The first 10 rows are patterns. Each new row is the sum of 2 different patterns, raised or lowered, with some noise. Before adding, each is slid sideways (what falls off one end comes back at the other), maybe read backwards, and multiplied by a number that may be negative. Names go in the order of the patterns.
Some rows, each with the names of its patterns after it:
[-25  -7  -8 -29   0  -4   3 -13  -8  24   8  -9  29   3  27   6  -2 -23
 -36  -5  26 -28   1   0  12 -16  22 -20   2  12 -33 -14   1   2   0  40
  13  35   4] : (5)
[ 21 -51 -28  -6  -9  -1  -7 -48  10 -27  -2 -17 -10   8 -44 -17  13 -10
  17  14  22  -9 -51   7  32  27  -4  -3 -24 -12  -2  -9  36  17   8  12
  10  -7  11] : (4)
[-20  12  -7   7   8   8  -6   6 -18  -1  -7  -4  -2 -14   2 -33  -3  33
 -12   4 -11 -21   7 -39  -7 -27  -7  18   1   5  10  -4  26  13   8 -19
 -30 -10  26] : (7)
[  1  42 -13  -2 -11 -12  26  -9  39   3   6  -4  12  -6  17   1  -6  20
 -35 -19  19  15  10 -26  11 -34   3  14 -14 -28  22  -3  12   4  13  21
 -11  -4  32] : (6)
[ -3  44  12   1  22  -3   9 -16 -18   4   0  51   2 -24 -18   2  -4   4
 -21  18  13   2 -18  50  13 -13 -38  -9  12 -30   5   7 -46   2 -17  19
  -2   3 -28] : (2)
[-12   0   0  -8 -37 -43   8  -2   9  34  -8  17   4  21  -1 -10  42  -5
  17 -25  23   4   7 -11  -6 -17 -14   1  14 -15  -3   0   6  -5 -10  -2
  28  -5   0] : (9)
[ 11   3 -45   6  37  -4   2 -13   3  20   0 -43   4 -32  12 -13   7  45
 -51  -5   6   6 -31 -43  10  -6   0  12  18   9   6 -51 -34 -19  -7   2
 -24  24  27] : (3)
[ 14  -9  -2   0 -28  50  15 -51  11  12  -8   2  -1 -13   0  -2  -7  -9
  18   5   5  -9   0 -17  -6 -14 -12   1  -2   3  -9  -6  20 -27 -16  -9
  -9   4  11] : (0)
[-24   9 -12  -6   3   3   5   3  48  34  14   1  -1  30  -9   9  -4  39
 -11 -23   9 -21  -1  -2  26  -8  16 -41   3  22  11 -13  -9   6  15 -15
  -4 -33  -9] : (8)
[ -2  -9  -4  16   9  -7 -27   5  23 -23 -20  -1  -1   6  15  26  -1 -10
  28  -2   0  12   2   2   6  18  23   6   6   7  -7   4  -2  -1 -10 -22
 -18  17  -1] : (1)

New rows, each followed by the names of its patterns:
[-18  35 -35  13  20  34  11  10 -49  38  46  24  19  23  31  46  38  12
  -6   4 -16  24   8  37  49  27 -17  16  73  55  44  13  29  29 -20  33
   9  36  11] : (4) (8)
[-11  12  29  -3 -21   8 -13   2  -3  21   6  -4 -21  -8  -8   4   6   6
  27  26  26   6 -42   3   6   3   5  -4  15  35  -2 -21  19 -27  21 -10
   9  35 -11] : (5) (3)
[38 46 31 33 53 45 40 22 41 47 36 42 52 53 48 33 30 19 77 54 12 48 56 43
 51 57 47 49 46 41 45 57 47 66 33 42 47 49 39] : (0) (1)
[44 55 46 62 25 44 74 56 48 45 51 68 56 55 31 48 60 68 43 56 44 59 49 49
 44 39 32 48 47 47 42 45 53 20 58 65 29 44 42] : (7) (1)
[  2  26  34  17  37 -20  41   8   9  19   5  46  68  -3   2  -1   5  16
   2  -4 -28  20  22  23  16  15   2 -10 -24   7  77  -1 -12   0  -1   9
 -19  30  48] : (4) (3)
[38 38 40 52 52 62 59 28 53 58 44 49 41 52 46 59 48 47 33 43 42 22 49 45
 49 32 49 46 41 66 49 39 81 32 13 64 48 34 52] : (9) (0)
[  7  41   7  21  24  53  -2 -11  -1  25  -1  15  33  27  12  67  -1  -2
  28 -13  20   5  20 -18  55  31  23  31  -9 -17   1   3  53   2  22  16
  23  21  28] : (5) (2)
[ 16  14 -30   4  12   4   5  -2 -26  -4  -8  21  20   3  -7 -20  43  28
  14  16  -3  17   2 -16   9 -13  40  -8  -7 -16   3   5  14  -8  22  45
  28   0  46] : (2) (8)
[ -2 -38 -71 -43 -18 -32 -19 -49  -4 -17 -26 -32 -77 -34  -3 -14 -21 -25
 -29  -8 -45 -32 -30   3 -70 -56 -11   2 -14 -28  -5 -12 -29  26 -26 -20
 -46 -28 -35] : (7) (2)
[  4  13  -6  17   3 -19  -2  -4   3  18  12   1  -8  14  32   2  -9  17
  -1   2   5  -1   7 -17   7  20  21  29 -14   2   5 -13 -12   8  11  -2
  15  -5  -7] : (5) (2)
[-59 -45 -66 -54 -53 -34 -37 -38 -34 -60 -46 -42 -57 -47 -46 -39 -54 -42
 -35 -45 -43 -56 -49 -47 -24 -48 -48 -56 -55 -46 -60 -45 -71 -60  -3 -83
 -92 -35 -35] : (9) (0)
[-17 -17   0 -27 -13 -20  -7 -41  -6  -8  13  20  -6  -8 -24 -34   2  46
  13 -29 -16 -21   1 -21   9  31 -33 -11   3  -7  19 -28  42  -4  -4 -15
   4  30  38] : (4) (8)
[-15 -18  -3 -10  -3   1 -20 -33   2   1 -13 -31  -8  -7 -13 -10  -8 -21
  -5 -30 -33  22  -3  -4  -7  13  -6   1  14   8  18 -10 -13  -6  -7  -1
   0   2 -41] : (4) (8)
[-15   5  12 -12  28 -13 -22  -4 -34   1  16  -2   3 -23  15  -5  34   3
   4  15   3  -6  41   2 -26 -40  18   9  12 -13  23   2   6  12   9  -3
  -4 -53   7] : (7) (2)
[ 33  15  60  -1   6 -48 -37  14 -10  41 -13  28  22  26  -1 -18   9  27
  19 -28 -26  24  34  13 -56  17 -56  15   4  -7  16 -18  -4  19  14  -9
 -12   2  -7] : (6) (3)
[  4  25  -6  -9  -2  13  -2 -20 -21  -6 -15  13  12  15  -4  10  -9 -23
  -6   9   7   6   1   9  13  -4  -6   0  19 -27  11   8   4  12  -8  24
  12  -8  48] : (7) (2)
[ 37  12 -10 -10   7   7  47   4  34  49   0   6  18  61 -30  -5  34  -3
  51  17  65  11   2  -2  47   6  -3 -36  15  70  31   1  -4  -6  41  28
  16  13  41] : (7) (3)
[-21 -35   1 -17  -8  15 -25  -4 -51  -3   6  -6   0  -7 -12  18 -28 -16
 -13  11 -52  -5   1  38  -6 -24  20 -17   6  37   2   7 -30   2  -5  19
  -1 -51 -10] : (6) (2)
[ -7  -2  16  19  36  -6  40  31  49  16  -2  35  40  27  16  34  26  29
  24 -26   2   2  26  13  15  40  -6  34  20  17   3   2  24  16  12  33
  29  17  15] : (9) (3)
[36 19 21 24 48 23 32 19 31 43 39 31 32 45 39 39 24 13  4  9  9 27 26 20
 23 26 13 43 24 17 17 37 31 29 37 35  6 39 39] : (5) (1)
[ -1  41   3  23  -1  33  32  35 -13   8   5  10  14   2  -9  16  38   9
 -14  28  29  26   9   4 -11 -16  11  19 -36 -10  14  -3  13  26   1   1
 -11  15   3] : (9) (1)
[ 33 -10 -48  -5 -30  -2 -21 -32 -15   8 -14 -16 -24  28 -28 -46  20 -25
 -12 -51   6  -2 -24  10 -12 -15 -17 -24   7  40  22 -15 -34 -23  30 -51
 -23 -27  -7] : (7) (3)
[ 34  14 -58  21 -22  14  25 -19  -9   2   2  15  -4  50  13  -2  10  39
  -1  33   4  -1  -8  36  45  -8  12   5 -17  19  -1  13   3  10 -29  17
 -14  13  14] : (6) (0)
[ 35  15  68  42 -12  32  36  18  28  22   5  17  31  20  19  37  28  36
  24  24   2  24  25   8  18  25  27  20  28  54   4  10  30  17  27  41
  38  20  29] : (0) (1)
[ 17   7  15   7 -20  25  26 -17 -10  -4  20  -1  49   7  13  15  43  -7
   8   3 -14  -4   3  15  17 -21   7 -29  18  14  12  22 -22  10 -34   6
  -6  19 -17] : (7) (6)
[ -3 -21  -7   4  19  16 -16   6 -15 -21  10  -9  15   3  -4 -32   1   5
 -16  -3 -11  -8 -14 -32   4  -3 -16  -7 -40  -3 -21  -1  -8  -9 -11 -11
 -39   1  -3] : (4) (2)
[ -6  12   7   3   8   9  18   8  21  14  -4  -6  23  13   4   2  16  10
   8  12  -5   8  44   4 -19  22   6  11   9  -2  -2  -5   6   9  16  23
  -9   9  13] : (0) (1)
[-72 -24 -29  -9 -36 -21 -41 -17 -43 -41 -31 -29 -36 -69 -71 -52 -58 -19
 -74 -28 -77 -25 -69 -45 -22 -60 -15 -64 -44 -57 -37 -20  22 -35 -57 -46
 -17 -30 -39] : (9) (8)
[-18  11  75  23 -31 -18  10   3  20  12   4  44 -10   0   2  -7  10   1
 -20 -21  54  61   9  -7   8  11  59  -4  21   6  47  15  16  41  31 -13
  -9  18  -5] : (4) (3)
[-25 -27  -6   0 -11 -27  -6 -22 -38 -25  -2 -26  -8 -18 -27   7 -18 -25
 -22 -14 -63 -32 -36  -4  -1 -21  -2  -5 -23   3 -22  -6 -22 -32 -25  -2
 -35 -40 -42] : (5) (2)
[-10   2  16 -17 -15 -13  20 -20   2 -33  -3  29  26  31  20 -19  28  -9
  -6  -3  15  16  19 -13 -16  29  14   4 -10  13 -20  -6 -33  29  28   0
 -14  20  10] : (5) (2)
[ -4 -27 -24 -34 -48  -8  -9  -8  23   2 -13 -38 -40  -3  12  -9 -30 -30
 -18  -8 -10  -2  17 -21   0   1 -12  -6 -23  43  -9 -17 -15 -17  19  30
 -29 -17   5] : (4) (3)
[23 21 24 54 44 42 27 12 10 21  3 20  9  6 -3 29 33 22  8 31 34 42 17 -3
 14 19 -1 18  4 20 24 38 33 31  2 42 25  3 21] : (5) (1)
[ -2  11  13   1   4 -10  13  13  -9  19   9   5  11  -7  -9 -13  -5  -8
  -3  19 -36 -16  35  -8 -20  11  -3 -10   1  -4   1   6  16  -2 -13  -7
  17   4   9] : (0) (1)
[38 17 27 14 -7 29 38 20 19 29 35 29 32 19  2 21 35  7 29 35 30 30 32 48
 14  7 37 23 37 29 11 26 26 39 38 19 29 45 17] : (3) (1)
[ -3   5  -6  37  42  34  33 -28  14  66  11  17  11  17  34  20 -14  32
 -11  29   6  17  59 -33   8  14   8 -24 -14  23   7  10  22  40  29  16
 -47 -12  11] : (3) (1)
[ 26 -22 -18  15   5  12  15  19  15 -10   8  25   3  29  -3   6  -4 -21
  24  -4  36   4   7   4  31  22   8   3  -8  -2 -18 -20  12   1   9 -10
 -14 -20  -5] : (6) (9)
[ 25   0  10  -2   9 -35  -6  31   6  16  -8  28  -6   2  10  11  42  15
   6   5  -2   4  -8  26 -17  -5 -11  -4  -4  27  12 -10 -25  19  19  -1
 -36  25  -5] : (2) (8)
[-20  -2  -2   9  -5 -12  42  23  32  36  52   3  41  13  -1   0  14  51
   0  23  10  -2  23  13   9   8  22 -11  29  -3  21  24   0  46 -38  15
 -47  26  27] : (6) (9)
[29 22 34 23 37 42 22 39 28 58 30 -1 36 43 33 47 17 61 38 45 13 -9 34 24
 28 51  4 30 26 56 51 31 35 43 32 21 38 26 29] : (7) (9)
[ -7  11   2  39   9 -78  -9   0  12 -25 -13   1 -32 -71 -49 -19 -23 -10
 -28   5 -27 -20  15  -3  22 -22 -25  -9  -5  -3  12  -9 -24   1  59 -29
   0 -41 -21] : (4) (8)
[ 17 -39 -25 -66  -5 -12 -31 -23 -32  -8 -50 -20 -17 -35  21   4  -6 -24
 -20  -5 -22  -2 -45 -28  -7 -19 -24 -19 -18  -3 -37 -18  -8   1  -9  -4
 -28 -18 -50] : (7) (9)
[-15  -6 -12 -39   5 -44  -8  12 -12   8 -41 -18  -8 -22 -24 -30 -13  21
   1  13  16  -8  13  18   5 -22 -34 -11  27 -18  -9  -5   4  12   4  -8
   9   6  25] : (7) (9)
[-15  -9  -3 -31 -15 -40   7 -20  18  -4 -20  -9   7  13   1 -44  14 -23
  11  -4  -6 -38   7 -34 -12  33  -3  -5 -28  26  -9  -7  11  20  40  -5
  -1  -2   9] : (6) (8)
[ 30   0  31  63  16  28  16  20  23  58  13  29  28  29  40  21  65  30
  19  15  27  -1 -26  12  72  26  14  -5  34  29  44  46  18   4 -18 -28
  19  -9   3] : (4) (7)
[-21 -11 -16   8  25 -49 -34 -10 -42 -34 -41 -37 -51  -1  -2  -9 -12  -4
 -18 -45 -53 -18  10  -4 -41 -38 -20  -5 -33  -8  15 -47 -19 -24 -22  14
 -25  25  -2] : (5) (4)
[  1  -3  -1 -27   8 -15  -4  -1  12  17 -15   0  16   8  -4   0   3 -19
  -6 -12   7   4   2  -9   5 -10  -1  14 -16  18   5   6   2  -1 -10  17
  17  15  -3] : (5) (3)
[ 36 -14  37  34   9   7 -13  43 -10   5 -10  33 -17  12 -41  10  -9   0
  17  -4  -1 -30   4   7   4 -14  10  19  -1  12 -24  35  22 -18 -44 -45
  38  -4  43] : (6) (9)
[-23 -37 -39 -66 -39 -63   0 -43 -63 -47 -29 -27 -44 -47 -14 -26 -14 -28
 -14 -43 -25 -39 -45 -38 -31 -43 -94 -60 -42 -39 -36 -69 -37 -60 -34 -71
 -40 -16 -46] : (8) (1)
[ -1 -15 -23 -14 -23  -9 -12 -17 -23 -13  13  -9 -27  12  -1   2  -9 -15
 -30 -41 -12   6 -40 -12 -11 -10 -17  -2 -23 -20 -18 -30 -21 -14  -7 -15
  10  -5  11] : (5) (1)
[ 19  19 -11  -5   6  18  19  34  41 -13  13  34  14   7   3  21  26  19
  24   5  27  21  14  -1  19  14  17   8  17   8  -1   8   0   3  44  -6
 -23  32  -5] : (0) (1)
[  4 -19 -25  -6  10  14 -16  -5   1  11 -23 -13 -11  -5 -15 -14  -6  22
  -2   2  -1  -3   2  -5   6   2  -1  16   8 -21  -5   4  11  -8  -4 -26
 -11 -14  -5] : (2) (1)
[ 10 -20  14   0 -17 -12 -29 -20 -34  -5  -4 -29 -13 -10  10  -3  16  -6
  -1  21   1   5   6  -9  27 -27 -18  21   7  30  -6 -21 -38 -27  12   1
 -46  -2   9] : (2) (1)
[-23 -22 -38 -51 -34 -64 -37 -32 -50 -59 -15 -39 -27 -42 -31 -37 -48 -50
 -27 -37 -17 -42 -43 -48 -31 -41 -54 -23 -42 -33 -32 -23 -48 -33 -38 -59
   2 -51 -81] : (6) (0)
[ 16  24  -6  -8  21 -15   9  10  17 -23 -26  -3 -32 -13 -17  -2 -10   6
 -38   3  10   3 -30 -28  -7  23 -16 -19 -42 -23 -25  -9 -12   5  -7  -4
   3  -6  42] : (4) (8)
[-23 -26 -15  -9  11 -26 -33 -42 -12 -26 -18 -27 -12   3 -16 -39  12 -14
 -25 -42 -27 -10 -41 -11 -16 -41 -11 -24  -8 -15 -22 -23 -23  -2 -17 -14
   1 -10 -14] : (7) (2)
[-10 -14 -11  -3  21 -20 -43  13 -40  22  10 -25 -36 -48   4 -25 -38 -20
   1   4  -8  -2 -11  10 -13 -60 -21 -23  -6 -41 -52 -25 -37 -18 -50 -45
 -22   8 -48] : (2) (8)
[  3   8  14  -2   0  15  11   3   2  -4   2 -16  18  -7   4 -34  12  -4
 -22  19 -20 -15 -13  -7   1  -1  26  24   4   6   6  19  13  -3 -19   8
   8   4  -5] : (9) (0)
[  7  -9 -50 -29 -51   4 -25  -8  16 -41  26  -5 -45  -9 -27  -5  -4 -15
   1 -27   0 -22  -6 -22   2 -13   1 -31  24 -22 -45 -24 -13 -10  58 -30
 -46  17 -10] : (7) (0)
[-12   9  38 -56  47  23 -36  -4 -15   6   3   5   2  19  11   4 -40  -1
  -3   6  -1 -10   8  19  -1  -2 -25   9  35  -6   2  15 -17   4  -2 -34
  12  -7  28] : (3) (0)
[-30   7  17  -5  28 -58   8  -7  21   7 -29 -30  -1 -19   1 -22  16  20
   9   4  62 -14  41  -2 -18 -10  -5  37   5   5  12 -13  10  -7   7  10
  -6 -33   3] : (7) (6)
[ 12   5  13   5 -30  -1  21 -11  -9  24   9  27  19  10   1  -6   9   3
   3  14   0   3  21  20  17  22  10  22   3   6  -9 -16  -6   1 -22  18
   5   9 -10] : (5) (1)
[ -6  -5  13 -23  -8  -1 -28 -33 -27 -44 -14 -33 -45  -6 -41  18 -11 -41
  -7 -51 -17 -36 -18  -9 -42 -19 -22 -16  -6 -20  -5   3 -38   4  -4 -46
 -14 -16 -14] : (7) (6)
[21 34 -5 26 43 13 55 60 35 35 39 51 31 31 22 33 38 39 28 33 37 51 31 33
 44 47 31 41 25 27  8 42  9 43 -2 37 29 11 35] : (9) (1)
[ 42  -8 -32  14  23   9  29   3  36  25  13 -27  48   0  50  13  -7  12
 -18  48   2   5   7  24  27  25   1  35   5  68 -19  -7  45   3 -12  50
  -3   9 -14] : (6) (2)
[-71  -3 -34   6 -30 -20 -16 -19   1  -3   8  -2 -14  -3   4 -28   8 -15
 -28 -24 -23   7  13  -5  -2  -5  -3  34  17 -40 -14 -50 -28 -21 -32  -9
 -35  20  -4] : (7) (9)
[  6   5 -13 -13   4  -6  17 -15   8  31  22   1   4 -10  10  -5   0   6
 -11   7  36   5  34  11  25  14  -1  11 -33  -5  39   5   1   2  11  15
   3  12  -4] : (7) (1)
[58 30 42 45 43 45 33 57 58 31 51  3  9 30 31 52 28 47 29 46 42 35 35 42
 33 43 15 37 41 30 11 35 18 42 44 56 13 31 41] : (6) (9)
[34 -8 16 12 41 16 33 24 33 84 40 32 48 20 19 23 16 23 41 64 38 11 15 17
 39 31 -4 34 40 36 30 72 54 14  3 35 36 -1 36] : (5) (2)
[-22   2  21 -24  -8   4  -4 -16 -19  -2  11   5  -1   3   3  13 -30  -3
 -11 -10   7   0   3  16   1  -2 -29  -5  24   0 -10  -7 -15  15   0 -19
   7 -25   8] : (6) (3)
[ 18  27 -19  44 -27 -21   0  -7  50  22 -22 -40 -43  14  17  -4 -18  21
 -41 -15 -16   0   7   1 -59 -24  39  36  14  -5  -2 -18  38 -23 -17   0
  34   2 -10] : (4) (2)
[-31 -47 -30  -9  25  -9 -18 -32  -3 -15   0 -30  -4  15 -15 -22  15   6
 -22 -42 -27  -5 -47 -18  -9 -45 -21 -30   0 -12 -13 -39 -18  34  -5 -13
  -2 -17  -7] : (2) (9)
[ 26  38  35  14  28  41  31  16  21  36  20  56  26  -2  37  31  17  22
  21  43  -5  10  34  32  -6   6   6  31  26  39  43  15  35 -22  10  13
  27  19  22] : (6) (3)
[-14  -7  35  11   2  -7  21   5  -3  11   7   1   6   2   9 -35   3 -13
   7  -8 -14 -19  15  32   5  -4  17   7  18  27   1   6  -7  -3   4  10
  29  31   8] : (4) (7)
[-33  -1  15  13  -8  14  20  28  14 -19   9  22  19  40  -8   8   6  -3
  -7 -11   2   8  21  10   2   0   6 -37 -14   9  14  11 -29  37   2 -17
  10   5  12] : (4) (3)
[-19  26 -21  23  13  29  22 -14  21  -2  25  30  36  32  26  12  23  21
  34  35   8  43  37  -2  46  -1   8   5  50  40  16  -2  21  23  33   2
  16  20  29] : (6) (8)
[  8   7 -16 -29 -16  27 -18   5 -12   3   3   8  -5  13 -25   6  -7  10
  -6 -13   9 -28   4  27  -1   6 -10 -15 -11 -49 -10 -26  -6  10   0   4
  19  -4  21] : (7) (9)
